All groups share one centre, and each spreads out both ways along 10 directions, with some noise.
In the rows, 128 means zero.
Some rows, each with its group after it:
[124  45 132 157  69 164 100  88 143 128  82 152  85 134  99  86 149]
K_96
[123 124  76  98 142 105 138 147 141 170  55 155 102 132 126  53 119]
K_999
[147 127 145 113 145 126 167 143 106 119 120 131  95  87 137 126 114]
K_598
[126 139  94 112  93 119 100 175 102 105 169 154 195 127 113  82 155]
K_598
[149  82 148  85 120 102 122 154 129  94 112 158 115 138  96 103 129]
K_862
[155 128 130 127  64 128  83 175 173  77 128 137 130 175 102 163 122]
K_312
[186  92 147 181 140 133 154 103  99 108 128 142 110 168 148 139 139]
K_999
[124 139 111  90 123 143 154 153 117 145 156 146  99 106 132 109 118]
K_96
[173 131 139 116 157 132 195  69 195 156  72 121  92 123 116 136 139]
K_312
[132 122 118 136  76 157 114 118  92 116 188 125 125  73 141 129 170]
K_312
[208 173 131 135 129 149 130 152 113 159 120  84 137  92 142 177 138]
K_862
[ 58 116 105 142 138  98 104 114 151 124 108 156 171 169 115  71  98]
K_312
[174 168 159 119 145 168 101 185 133 170  97 107 189 147  86 143  86]
K_598
[ 99 168 110 146 111 123 147 107 144 106 146 113 106  39 172 151  84]
K_598
[152 124 135 151 178 112 146  85 111 150 118 112 123 148 155 147 148]
K_312
[171 120 112 168 114 155 140 125 145 151 100 139 122 183 129 123 132]
K_999
[ 86 114 134 101 112 188 120 162 110 170 130 137 108 168  77  96 126]
K_862
[206 113 131  98 146 105 102 153 153 138  93 140 164 201  95 131 150]
K_862
[212  65 140 139 141  72  77 142 124  96  41 134  84 143 145 143 121]
K_862
[126 138 100 142  98  96  87  84 143 109 156 112 176  75 158 139 164]
K_999
[ 98 111 148 166  98 167 108 162  77 118 171 129 102 205 122 153 147]
K_598
[177 185 121 149 152 162 168 142 118 165 129 118 155  93 142 131  95]
K_999
[ 98 119 119 127 108  77 119 172 126  86  50 136 102  50 127  90  90]
K_96
[169 128 139 154 102 182 219 150 118 117 126 152  68 148 101 121 140]
K_999
[171 103 165 133 139 123  89 139 118 119  88 137 135  99 136 126  75]
K_862
[122 143 124 154  57 157  92 127 202 106 121 113 110 148 133 188 100]
K_312
[ 55  99 107 112  70 124 122  97 129 114 155 132  94  79 116 102 194]
K_999
[185 110 192 133 176 135 143 131 135 127  90 133 142 176  98 144  95]
K_862
[135 168 117 117 151 128 140 134 126 154 139 113 177 118 121 127 126]
K_598
[113  89 141 115 171  76 139  83 118  95 120 148 120 112 143  95 123]
K_312
[145 103 112  89 145  97 145 147 152 137  64 150 109 155  96  84 152]
K_598
[172 124 121 165  99 107  56 123 134  81 170 136 176 167 169 183 109]
K_96
[135 130  81 147 125 105 111 128  83 137 139 133 161  94 159  93 157]
K_312
[120 158 110 169 100 163 112  84 162 154 150 114 168 116 136 154 127]
K_598
[142 119  70 147 120 109  91 149 126 177  68 124 111 163 153 109 140]
K_862
[ 78 150 124  94 150  84 109 106 197 114 103 116 153 128 121 134 102]
K_598
[119 112 127 147 105 144 100 156  85 118 153 132  76 132 167 147  98]
K_96
[170  68 186 136 154 134 109  61 158 113 102 130 141 129 118 138  95]
K_312
[177 114 120 102 151 148 120 167  92 200  83 122  90 144 119 108 144]
K_862
[105 180 119 107 184  94 175 138 126 152 119 104 178 129 105 111 157]
K_96
[123 118 101 162 118  86 104 135 122  86 139 137 128 191 156 151 142]
K_999
[ 59 157 166 124 182 112 158 169  74 125 139  97 128 139 107 138 119]
K_96
[ 98 106  99  79 140  45  68 115 139 115 103 117 142  97 138 110 166]
K_999
[142 131 126 224 126 129 113 130  89 150  62  82  87 100 176 157 115]
K_96
[168 131 110  87 127 145 146 140 141 133 150 154 120 139 126 121 135]
K_96
[132 156 117 105  79 158 130 191 152 125 128 147 151 159  79 113 124]
K_598
[189 127 128 177 124 107  95  76 144 103 118 120 183  46 170 144 102]
K_862
[108 121 116 181  63 158 103 108 118 103 166 135 129 100 146 136 127]
K_96
[186 152 141 138 138 180 102 146  96 192 123  87 137 111 139 166 121]
K_862
[122 115 191 121 184 117 114 140 100 130 124 109 133 173 119 155 105]
K_598
[126  70 178 155 129 168 120  73  89 131 135 126 113  86 115 114 132]
K_96
[172 103 162 156 131 149 162  98 128 124  98 118  85 113 123 145 136]
K_862
[161 121 115 146 139  83 131  97 170 107  74 120  92 107 162 150 107]
K_312
[ 92 173 109 112 140  97 131 205 103 113 131 120 116 126 150 131  90]
K_999
[204 138 102 103 163  94 145 146 167 152  62 136 144 169 112 117 142]
K_96
[141 179 114 100 122 103 122 221 122 102 116 130 148 101 124 130  85]
K_598
[179 106 159 115 144 161 124 170  66 152 115 131 125 130 101 110 131]
K_312
[104 133 110 127  71 164 105 194  81 131 143 132 111 103 119 103 124]
K_312
[134 142  92 171 109  98 136  93 123  84 188 136 170 113 170 138 164]
K_999
[195 152 128 140 164 154 182 150 121 158 104 149 142 152 121 110  87]
K_999
[187  95 125 101 157  79 173 132  93  77 126 161 103 117 139  95 163]
K_598
[157 110 146 120 148 114 134 116 174 122  52 136 103  93 120 111  73]
K_312
[105 109 106 135  53 180 145 116 163 151 109 135  78 134  86 106 186]
K_999
[142 129 126 137 105 158  83 124 144 138 159 132 161 161 136 147 115]
K_96
[154 110 171  78 173 143 168 118  85 130 144 141 128  50 112  91 115]
K_862

New rows, each followed by its group:
[166 150 113 168 141 116 173 182  97  94 123 160 114 168 160 126  75]
K_999
[164 158  70 140 103  95 137 102 190 117 135 127 153 158 151 154 181]
K_312
[ 83  98 144 125  92 161 138 126 102 107 161 149  90 104 111 100 127]
K_96
[112 139 123 120 175 123 164 145  85 144 135 144 122 124 144  94  97]
K_999
[137 110  91  97 157  47  83 110 135 120  90 137 158  93 155  95 135]
K_999
[ 93 162 127 125 122 145 155 150 143 144 124 119 153 139  88 112 139]
K_96
[139  40 169 105 131 133  74 104  92 118 136 149 115 142 120 103 150]
K_862
[158 169 131 152 134 127  94 142 147 142  95 104 199  94 129 146  91]
K_96
[172 152 141 165 124  95 103 188 138  89  50 111 149 117 126 153  85]
K_96
[225 106 155 148 163 140 152 163  86 150  84 124 102 188 123 147 148]
K_598
[178 139 115 109  87 198 142 134 146 158 152 155 119  99 123 121 113]
K_96
[125 139 158 105 193  84 145 154 126 125 109 114 169 184  91 130 140]
K_96
[100 156 127 190 106 135 138 126  99 115 160 101 136 121 147 156 143]
K_96
[143 119 154 151 145 116 165  93 120  99 127 126 121  94 140 136 131]
K_862
[169  77 100 129  74 121  65 125 122 136 108 130  94 111 143 133 178]
K_862
[144 126 138 102 176  76 172 119 135 111  94 131 153  95 104  89 158]
K_96
[125 158  93 141  81 140 109 158 115 131 158 123 151 110 141 129 143]
K_312
[212 152 106 111 151  93 162 182 122 112 101 139 138 124 132 122 132]
K_598
[194 143  90 127 111 151 110 167 151 176  71 130  98 151 145 140  97]
K_96
[140 137  88 157 119  90 168 123 133  99 117 129 121 114 143 118 176]
K_96
[125 177 113 137 183 129 187  97 167 181 102 114 160 158 120 119 117]
K_312
[185 157 131 137 154 128 179 111 143 129 139 120 131 144 137 165 141]
K_598
[168 106 167 132 129 163 127  91 151 142 108 130 169 133  84 116 144]
K_96
[124 103 160 121 119 126 112 100 128 132 142  90 118 146 107 169 211]
K_999
[127 137 164 155 182 136 160 129 119 143 116 127 143 194 114 134  95]
K_862
[135 132 157 165 167 146 147 131 101 165  97  95 124 161 117 148 143]
K_96
[157 168  75  86 118  80 171 183 160  90 100 165 136  68 130  82 109]
K_999
[ 98 120 176 120 132 155 138 154 123 110 147 138 134 179  82 134 100]
K_862
[119  84 147 123  92 109  97 139 111  72 142 136  91 118 130 137 144]
K_862
[ 95 141  98 113  79 113  88 133 200 116  92 143 150  92 117 109  88]
K_598
[ 76 109 142 153 123 175 112  94 109 180 109 108 114  98 117  98 129]
K_96
[ 79 109  90 120  94  86 152 111 155  73 151 155  97 130 144 103 162]
K_598
[155 137 133 125 201 100 157 113 138 158  87 132 168 162 125 109 113]
K_312
[ 71 143  93 117 107 129 150  90 177 123 160 152 174 130 103  85 143]
K_312
[120 101 146 110 123 131 170 161 140 128  45 139  86 105  68  74 137]
K_96
[139 158 102 163 125 129  97 199 118 163  57 114 119 159 136 134  78]
K_312
[125  86 204 176 146 144 134 125  82 126  72 101  90 128 108 141 126]
K_96
[140 165  80 182 120 110 156 160 107 102 135 152 125 127 182 120  82]
K_999
[171  52 180 129 129 137 132 114 126 106  56 147  58  96 102 104 109]
K_862
[162 156 135 119 105 135 130 141 194 103 146 119 143 171 111 183 138]
K_312
[117 116 104 105  76 131  93 155 140  87 156 162 114  93 138 108  88]
K_96
[112 151 102 129 152 133 183 164 104 148 138 151 117 164 137  98 109]
K_999
[ 99 131 124  85 145  82 157 136 154 103 117 148 163 152  80  82 161]
K_96
[122 124 114 165 134  73 103 134 136 116  58 110 146 137 134 120 139]
K_96
[ 76 152 128 165 176  87 117  76 142 124 121 122 172 102 169 129  63]
K_312
[154  90 100 155  83 134 113 112 115 117 124 153 117 129 138 102 159]
K_598
[169 101 152  75 177 140 180  84 116 152 162 154 164 119  90  88 175]
K_862
[ 72  93 104 125  88 142  81 149 104 149 108 146 128 147  97  68 149]
K_598
[150 117 107 177 110 152 125  93 144 172  75 115 125 137 127 118 160]
K_96
[103 152  92 172 112 134 113 119 138 134 122 127 160 105 157 118  90]
K_862
[168 146 133  77 166 113 162 170 134 140 124 146 171 177  74 105 159]
K_598
[139 114 132 129 157  98 146 119 160 124  32 128  75 104 138 117  77]
K_312
[191 168  85 152  98 105 157 184 155  81 100 158 140 112 146 124  91]
K_999
[112 108 140 140  94 152 112 126 124 114 152 127  98 161 123 153 154]
K_312
[137 129 119 131  98 161  91 164 141 151  95 128 109 148 122 137  89]
K_96
[109 125  67 115  86 113  99 132 117 137 136 142 126  53 154  83 147]
K_862
[160 125 133 103 128 121  92 168 105  98 171 148 117 128 167 157  79]
K_96
[133 137 105 178 113 133 114 124 117 149  96 109 117 124 156 141 130]
K_96
[ 90 182  74 139  82 135  90 165 137 132 157 122 152 117 160 141  98]
K_96
[125  69 141 135  79 146  51 123 107 119 122 134 107 112 133 127 127]
K_862
[191 113 127 119  81 173 106 182 137 121 132 156  72 189 127 159  93]
K_96
[112 129 139 119 145 119  91 101 127 119 169 135 197 129 131 119 110]
K_999
[132 114 173 118 132 135  86 122 123 109 152 115 170 141 111 150 114]
K_999
[171 156 124 125 102 119 115 168 152 109 140 109 154 195 113 184 158]
K_862
[110 116 120 120 130  95 150 124 133  93 157 146 117 179 125 133 158]
K_598
[164  85 155  90 124 132  89 114 162 110 127 163 170 135  91 103 112]
K_96
[162 171  50  55 155  63 149 165 146 139 122 152 131  85 165  91 116]
K_96
[118 118 147 123 177  95 103 107  98 129 157 116 188 150 136 132 138]
K_598
[211  96 170 162 105 174 180 109 131 121 108 122  85 128 101 156 170]
K_999
[118 138  96 128 121 120 171 125 137 141 135 120 112 177 119 133 211]
K_999
[ 92 140 117 115 113 145  95 157  91 144 156 125 136  91 138 107 101]
K_862
[ 78 154 134  99 148 127 104 150 108 131 174 121 159 131 133 129  91]
K_96
[166 113 149 123 141 128 105 165  74 145 123 101  87 143 135 164 148]
K_862
